Each cloud of rows lies close to a flat space through zero, with a little noise off it, and is much wider in some directions of that space than in others. After each cloud: how many dimensions does that space have?
In the rows, zero is written as 128.

[[148  52  97  61  93  89 159 146 162 145 155 194 133 112 166 160]
 [150 129  99 123 121 120 126 124 123 145 137 144 123 129 146 124]
 [139 124 118 121 126 128 130 132 130 131 129 137 129 126 131 126]
 [160 157 107 129 150 145 103 129 135 139 134 136 123 152 123 122]
 [126 148 130 150 136 136 117 119 113 128 120 112 126 129 119 115]
 [161 142 121 151 142 150 101 130 108 126 113 122 126 126 103 103]
 [123 108 134 132 121 125 138 130 118 122 119 126 129 108 123 125]
 [111 179 145 183 153 154 104 112  98 117 104  78 126 131 104 103]
 [203  67  88  88 108 124 128 152 129 140 134 194 130 107 128 125]
 [181 134  80 136 124 130 111 123 102 152 128 153 119 115 132 104]
 [111 142 142 149 132 134 127 124 117 122 117 104 127 124 118 120]
 [ 82 140 182 151 144 143 129 128 123  98 107  86 133 131  97 128]
 [158 115  99 115 120 120 128 130 128 142 135 155 123 125 140 127]
 [121 153 106 132 126 112 129 113 132 146 144 127 120 139 156 134]
 [ 77 149 172 154 138 134 133 122 125 109 115  82 132 132 113 129]
 [136 139 115 149 130 131 120 118 105 133 121 121 123 118 128 113]
 [ 78 141 180 141 143 139 135 131 141 103 121  91 135 142 111 140]
 [202 151  61 110 134 130 103 126 129 166 151 175 113 143 150 118]
 [ 60 150 173 148 136 122 144 116 136 111 127  82 130 139 130 142]
 [113 144 113 120 122 111 135 117 140 145 148 131 125 137 155 144]]

4

[[123 117 120 124 128 140 130 123 129 116 121 148 107 137 121 141]
 [165  92 121 111 109 192 166 162 116  81  89  72 182 127 100 101]
 [124 119  98 116 143 132 150 144 129  89 103 151 141 164 149 161]
 [153 170 151 120  94  94 110 105 112 168 165  85 128  61 100  74]
 [118  95 133 132 125 169 125 118 133 122 120 148  86 132 103 131]
 [127  69 136 138 136 186 129 145 140 121 101 132 130 144 118 119]
 [127 103 141 143 130 172 135 142 132 124 115 103 141 138 118 121]
 [130 108 136 133 130 150 128 136 132 128 118 118 136 130 124 118]
 [148 137 137 117 102 135 130 119 115 135 138  96 127  93  98  95]
 [122 126 105 114 136 114 135 129 130 108 119 163 120 146 145 154]
 [127 123 132 135 129 155 145 141 127 113 117 103 142 142 123 137]
 [135 128 125 120 110 156 144 123 116 110 124 112 118 122 102 128]
 [133 110 129 127 125 153 136 135 128 118 116 118 134 130 119 122]
 [127 106 115 125 135 162 150 145 128  95 102 128 140 156 128 147]
 [120 125 127 127 123 132 120 113 127 131 134 148  97 123 116 131]
 [113 192 124 128 135  49 114 108 124 153 163 144 118 124 158 150]
 [127  87 126 124 130 159 122 127 135 121 113 155 106 133 115 124]
 [128  61  94 124 162 183 164 181 143  63  64 151 176 199 161 166]
 [115  87 134 149 148 176 139 153 142 114 101 121 148 164 136 143]
 [139 140 132 123 119 110 121 123 123 141 139 121 133 106 125 109]]

5

[[ 94 138 102 112 131 118 147 119 128 129 160 150 110 122 118 153]
 [125 140 134 161 121 117 123 123 137 182  93 141 102 106 149 154]
 [104  94 108 103 137 125 128 139 107 100 118  85 133 145 103 121]
 [144 105  84  91 144 106 140 140 122 115 100 112 161 125 101 108]
 [147 144 124  96 125 153 121 137 136 158 126 113 158 103 137 129]
 [149 129 106 100 155 119 133 140 109 147 125 136 180 139  78 118]
 [147 133 117 109 125 112 115 127 147 131 111 128 150 155 144 136]
 [164 107 115 116 107 112 167 149 138 147 152 107 168 117 147  92]
 [104 113 121 139 128 130 158  89 107  94 138 116 137  94  76 155]
 [155 110  97 121 148 100 124 113 157  88 158 120 144 184 133 117]
 [ 88 159 146 148 122 158 102 114  94  95  79 149 108 106 104 135]
 [129 142 153 123 110 132 156 115 158 173 186 150 134 136 177 117]
 [126 127 107 126 139 111 142 147 128 151 185 121 148 169 128 112]
 [108 134 148 132 117 144 116 122 129 115 134 118 117 139 143 135]
 [114 111 151  81 108 112 158 198 102 127 141 131 142 138 142 111]
 [107 164 138 191 130 183 104  68 144 106 171 106 106  94 137 153]
 [111  84 136 112 137 111 145 135 131 144 126 110 100 131 134 129]
 [195 130 137 155 101 187 103 104 108 159  69 108 152  95  77  67]
 [125 125 119 171 166 142  92 121 114  70 105 114 125 143 120  67]
 [136 147 156 149 121 158 113 124 126 101 131 137 109 102 128 153]]

13

[[130 113 112 162 107  90 119 107 139 124 117 111 120 136 138 150]
 [119 120 102 155 132 109 117 108 133 131 123 120 119 143 118 148]
 [118 148 135  91 147 184 135 152 138 128 142 159 142 107 128  91]
 [126 129 116 140 131 107 125 125 127 131 120 132 121 111 127 144]
 [100  85  24 233 100  46 105  59 136 165 126  50 140 119 126 162]
 [161 164 233  72 149 102 137 224  62  64 114 243  90 237 168 171]
 [104 104  65 168 103 122 123  62 161 155 120  61 155  65 110 108]
 [101 101  15 185  98 103 114  61 163 168 133  41 138  86 107 119]
 [107 143 126  81 123 236 169 132 172 132 157 114 154  47  92  24]
 [124 135 168  89 143 167 146 163 124 120 131 145 129 128 138  96]
 [129  95  70 166 108  84 109  97 136 156 115  81 121 109 116 156]
 [114 114  50 187 106 121 115  60 160 155 131  65 139  74  98 116]
 [152 156 236  85 152 130 132 199  89  90 121 218 114 197 163 150]
 [134 102 121 151 130  98 117  99 117 131 127 112 127 137 141 153]
 [115 117  88 132 129 144 123 103 153 145 144  90 135 104 127  91]
 [110  83  35 169 113 112 112  87 153 152 120  54 140  81 107 124]
 [147 138 164 125 132  90 116 152  92 116 116 160  98 187 149 176]
 [138 160 189  53 150 220 172 180 129 126 144 172 122 105 128  58]
 [134 138 146  97 126 180 142 140 127 117 132 141 123 116 128  98]
 [142 166 195  81 148 155 150 191  86 100 125 189 117 165 138 119]]

2

[[127 102 141 180  58 138 151 146 123  54 180 111 153 161  95 130]
 [169  90 106 179  81  82 167 188  94  68 163  71 142 163 167 192]
 [133 120 135 182 100 146 149 140  94  95 143 139 128 125 127 112]
 [ 66 128 194  97 102 172 101 102 152  81 199 188 158 132  42 119]
 [ 98 153 119 102 156 144 125  81 166 150 101 147 135 105 101  95]
 [ 71 117 161 204  78 195 142  83 133  42 187 151 181 121  32  81]
 [ 57 159 151 104  99 165 169  73 175  66 152 195 159 116  48  92]
 [200 142  73 107 194  77 125 162  93 232  36  96  69 112 240 137]
 [ 95 148 165  88 169 176  71  86 145 181 119 173 117 101  91  82]
 [147 136 110  85 199  69 129 148 111 158 105 116 121 104 197 195]
 [205 100 101 164 156 126  59 155 101 235  73  57  80 140 187  97]
 [100 104 179 153  94 205  57  97 155 124 172 133 149 142  44  71]
 [185 109  83 129 155  66 132 168 111 156 101  57 115 142 201 182]
 [ 86 176 144  53 154 141 136  97 152 144 112 207 114 102 113 109]
 [170 127 139  94 239  98  55 157  75 238  90 120  86  84 219 162]
 [132 122 100 160  73 137 151 111 161 107 118  91 137 162  93  92]
 [186  61 128 238  72 152  90 168  87 120 157  47 126 170 135 111]
 [163 143  82  97 185  82 129 131 134 194  59  95 101 117 190 143]
 [137 131 103 177 125 131 161 123 108 113 109 118 127 118 142 112]
 [ 36 173 153  87 101 160 185  69 177  53 158 222 162 110  42 100]]

6

[[137 127 161  74 119 130 185 152 131  98 128 152 160 160 149 135]
 [117 154 178  78 124 144 176 134 169  90 141 105 116 149 127 121]
 [113 157 162  80 115 143 175 135 135  96 130 126 142 137 148 118]
 [120  96  75 161 114  95 104 132  49 132 108 189 201 104 167 139]
 [102 146 139 122 119 127 138 120 121 101 129 124 143 117 140 119]
 [138 148 117 131 138 148 114 118 140 155 131  99  91 123 110 116]
 [ 78 177 139  89 103 139 171 119  94  79 124 139 179  99 175 105]
 [146 127 152  91 126 134 166 147 142 121 130 137 134 156 132 133]
 [180  61 134 175 158 107  79 138 189 169 137 110  65 174  64 162]
 [119 189 136  45 114 171 200 134 103 112 124 133 152 122 173 100]
 [130 108 131 138 126 115 122 133 130 121 125 139 137 136 125 139]
 [ 70 165 115 112  94 122 156 118  59  76 114 161 210  83 190 110]
 [139 121 102 182 147 130  70 111 146 172 133  94  72 120  89 128]
 [124 106  89 206 139 108  55 103 120 161 126 115 105 101 101 133]
 [130 123 114 132 126 123 124 128 109 136 123 141 140 124 136 127]
 [ 99 139 140 141 123 123 120 115 140 104 135 109 120 113 121 124]
 [102 198 155  55 116 172 190 123 132  98 132 107 128 119 156  94]
 [134 142 145 103 130 145 148 130 147 125 132 114 111 140 124 124]
 [122 118  95 170 130 117  89 113 106 147 123 131 127 106 123 128]
 [ 74 205 161  39  95 160 216 128  97  57 125 140 189 106 192  93]]

4

[[ 77 203 180 100 158 140 119 129  93 144 177  54 124  84  97 130]
 [137  85  97 113  60 122 137 162  84 135  89 188 171 137 135 129]
 [140 132 128  99 127 145 123  33 187 101 146 110 102 124 100 100]
 [116 148 161 154 194 107 171 151 170 131 135  99 130 120 130 162]
 [142 152 126 145 193 112 108 157 172 125 152 131  81 139 124 114]
 [153  77 106 133 149 136 176 148 141 118 103 145 135 136 172 130]
 [129 107 102 162 163 120 156 143 204 123 107 106  99 154 152 152]
 [147 113  99 143 160 138 133 112 150 124 114 153 147 102 102 106]
 [115  88 113 178  78  78 160 173 158 134  63 168 207 144 140 227]
 [110 170 151 114 138 160  91 105  69 144 163  84 111 103 114  89]
 [175 100  76 111 150 137 138 171 171  99 151 157 127 144 145 131]
 [105 156 147 163 176 129 153 160 125 148 143  69 133 124 128 154]
 [117 125 118 136 148 159 123 131  83 126 136  98 157  99 156 149]
 [124 151 181 124  93 112 140  71  92 149 119 149 163 111  61  88]
 [174 143 165 116 155  91 149 121 151 121 139 218 149 111  63  69]
 [116 144 146  78 139 137 138 114 152 100 160 100 115 110 151 154]
 [151 152 152 136 157 127 127 146 124 120 173 113 119 141 128 123]
 [135  94 158 110  41  94 170  86 114 123  80 201 218 119 106 157]
 [119 116  85 147 121 149 144 143 151 148 110  92 127 143 110 123]
 [124 156 125 115 148 124 115 148 150 122 154 123 121 118 113 139]]

10

[[152 139  89 142 151 157 115  77 141  79 105 110 139 117 135 128]
 [ 61 121 156 131  62 159  84 189 127 166 153 142 124 133 149 117]
 [186 150 145 164 135 105 138 106 117 139 144 165 114  88 106 127]
 [133  86 135 159 127 133  93 180 129 139 144 147 126 126 108 122]
 [ 58 126 115  88 132 145 136 166 153 103 169  93 107 117 164 137]
 [122 148 140 161 165 144 140 152 107 122 113 151 126  97 101  97]
 [ 44 138 130 108 104 158 144 133 130 141 109 129 163 130 162 151]
 [ 92 129 130  68 157  91 154 118 138 117 119 116 118 124 147 155]
 [174 104  95 162 146 135 120 127 128  74  95  95 121 160 144 118]
 [ 69 108 130 122 103 171 113 111 147 133 120 109 112 123 147 132]
 [106 136 149 132 111 109 141 167 118 158 180 131 119 122  95 123]
 [ 89 185 124 115  98 131 129 129 123 132 109 116 182 142 142 131]
 [157 209 157 139 153  78 156 134 125 143  73 165 148  74  99  98]
 [144 161 173 138 120  89 149 151 129 169 115 143 167 108 112 126]
 [129 107 125 112  98 123 107 138 158 160 152 165  95  98 127 130]
 [104 120 144 130 127 141 117 137 107 130 115 129 148 149 121 122]
 [145 129 109 112 121 124 120  96 128 113 133 131 142 144 134 141]
 [164 156 133  99 127  69 129  84 156  77 133 105 105 111 123 123]
 [119 154 115 111 129 105 115 120 128 128 114 121 127 128 123 136]
 [153 156 139 146 149 147 117 112 136 110  87 108  86  98 128  79]]

14

[[224  83 151 134 172 129 112 122 137 102 121 205 176  98  70 168]
 [155 131 153 109 124 146 117 155 138  95 131 154 152  96  92 132]
 [211  84 139 141 161 144 112  98 146 112 132 177 164 133  95 150]
 [142 146 126 105 109 112 123 141 115 122 127 128 132 145 121 130]
 [143 118 139 129 140 143 125 129 135 117 128 148 143 103 111 138]
 [158 123 125 127 134 101 126 126 123 125 121 146 134 144 120 132]
 [ 97 126 114 138 132 135 134 119 114 173 128 107 107 136 151 158]
 [127 122 132 135 137 146 127 125 133 127 125 134 136 102 120 135]
 [123 134 128 127 124 120 130 133 131 118 126 127 126 127 129 108]
 [179 131 141 101 117 101 107 159 113 124 133 163 136 165 103 145]
 [133 114 132 144 144 155 130 109 149 107 129 131 144 101 120 117]
 [ 86 131 120 142 127 167 137 106 141 128 130  90 127 104 147 117]
 [127 110 136 146 139 148 128 117 150 121 134 135 129 117 129 109]
 [ 97 131 118 141 122 151 135  99 144 125 134  92 123 132 152  99]
 [178 105 134 136 156 117 125 116 136 105 118 166 155 108 103 139]
 [161 147 142  95 110 106 116 169 116 106 127 154 142 133  99 136]
 [130 132 131 121 127 116 130 142 122 124 122 137 128 118 120 136]
 [153  97 136 152 153 121 128 112 158 105 129 158 135 125 120  91]
 [178 101 130 135 146 130 117 108 135 130 133 153 144 145 116 141]
 [127 172 146  88  99  86 129 187 115  79 116 141 136 100 103  99]]

6

[[144 134  99 127 108 136 110 138 133  62 105 100 116 128 143 121]
 [125 102 108 120 133 103 118 144  69 139 106 146  81 129 152 120]
 [140 117 196 131  66 185 102 162 132  88 140 122 197 118 137 141]
 [122 183 183 124 108 134 213 137 133 126 162 145 111 152 131  84]
 [128 163 128 127 110 133 187  70  72  97 153 158 153 107 153 126]
 [151 127 160  94  93 153 148  95 116 158 122  56 133 179 166 133]
 [ 77  92 108 174 143 113 172 165  78 107 113  86 144 126 161 162]
 [106 166 127 166  79 204 118 169 121 121 163 176 159 157 198  78]
 [179 103  73 133 126 123 110 132 135 100 125  97  91 116 101 178]
 [121 124 102 110  91 218  97  83 178 147 133 128 101 122 126  89]
 [149 121 131 121  84 109 138 172 156 137 131 114 140 153  95 127]
 [175 116 160 102 143 151  97 153 154 164 151 120  55 130 136 137]
 [145 127 175 125  91  76 191 143 132 201 114 129 104 136 107 100]
 [140 153 116  84 128 156 148 102 162 169 119 103  89  87 114 116]
 [126 162 164 163 222  71 147 128  76 147 110 175 119 141  60 165]
 [ 78  88 160 160 132  86 147  95 116 182 154 182 145 134 164  89]
 [136 170 145 160 136 101 181 152 142 107 162 157 127 156 101 123]
 [162 171 117  56 117 150 113 143 133 137 173 143 157 138 115 152]
 [161  97 186  86 105  82 132 137 102 100 123 118 122 146 102 141]
 [143 135 160 155 175  89 134 113 153 158 135 139 129  93 125 143]]

14

[[145 140 165 126 130 156 127 135 101 144 136 111 130 102 131 121]
 [115 107 103 108 139  75 125 133 140 111 114 137 131 148 100 137]
 [128 128 156 160 103 191 105 135 120 141 162 145 126 124 156 121]
 [103 158  94 121  94 145 137  99 133 128 136  83 127 110 141 167]
 [153 138 136 146 137 169 114  96 147 134 128 172 157 122 127 107]
 [126 129 117 123 126 125 122 104 142 123 120 140 137 125 121 131]
 [110 121 110 116 118  93 136 114 141 103 115 112 126 128 135 151]
 [119 163 125 136 131 143 144 125 109 109 140  89 144 106 153 150]
 [163 142 189 132 178 118 136 130 128 140 102 120 110 112 118  86]
 [133 111 163 153 112 175 103 146 120 131 157 143 137 123 149 123]
 [151 148 189 183 131 220 100 141 131 153 164 136 130 115 153  98]
 [137 102 101 138  98 174 110  92 149  91 139 167 217 117 148 161]
 [120 134 137 123 142 102 130 143 124 138 124 120  94 137 114 116]
 [124 127 141 116 133 105 134 148 113 147 124 118  88 134 116 114]
 [114 131 121 114 141  91 129 128 120 119 123 142 115 138 118 123]
 [127 132 103 109 159  72 134 101 176 125  89 114 118 141  80 125]
 [123 130 127 116 138  99 135 124 129 122 115 120 120 128 120 129]
 [144 126 146 128 125 154 126 143 100 151 140 149 123 125 131 109]
 [146 138 120 121 140 140 136  99 114 102 120 149 184 106 139 136]
 [ 93 147 101 107 118  85 145 139  95 133 133 118  78 141 131 133]]

9
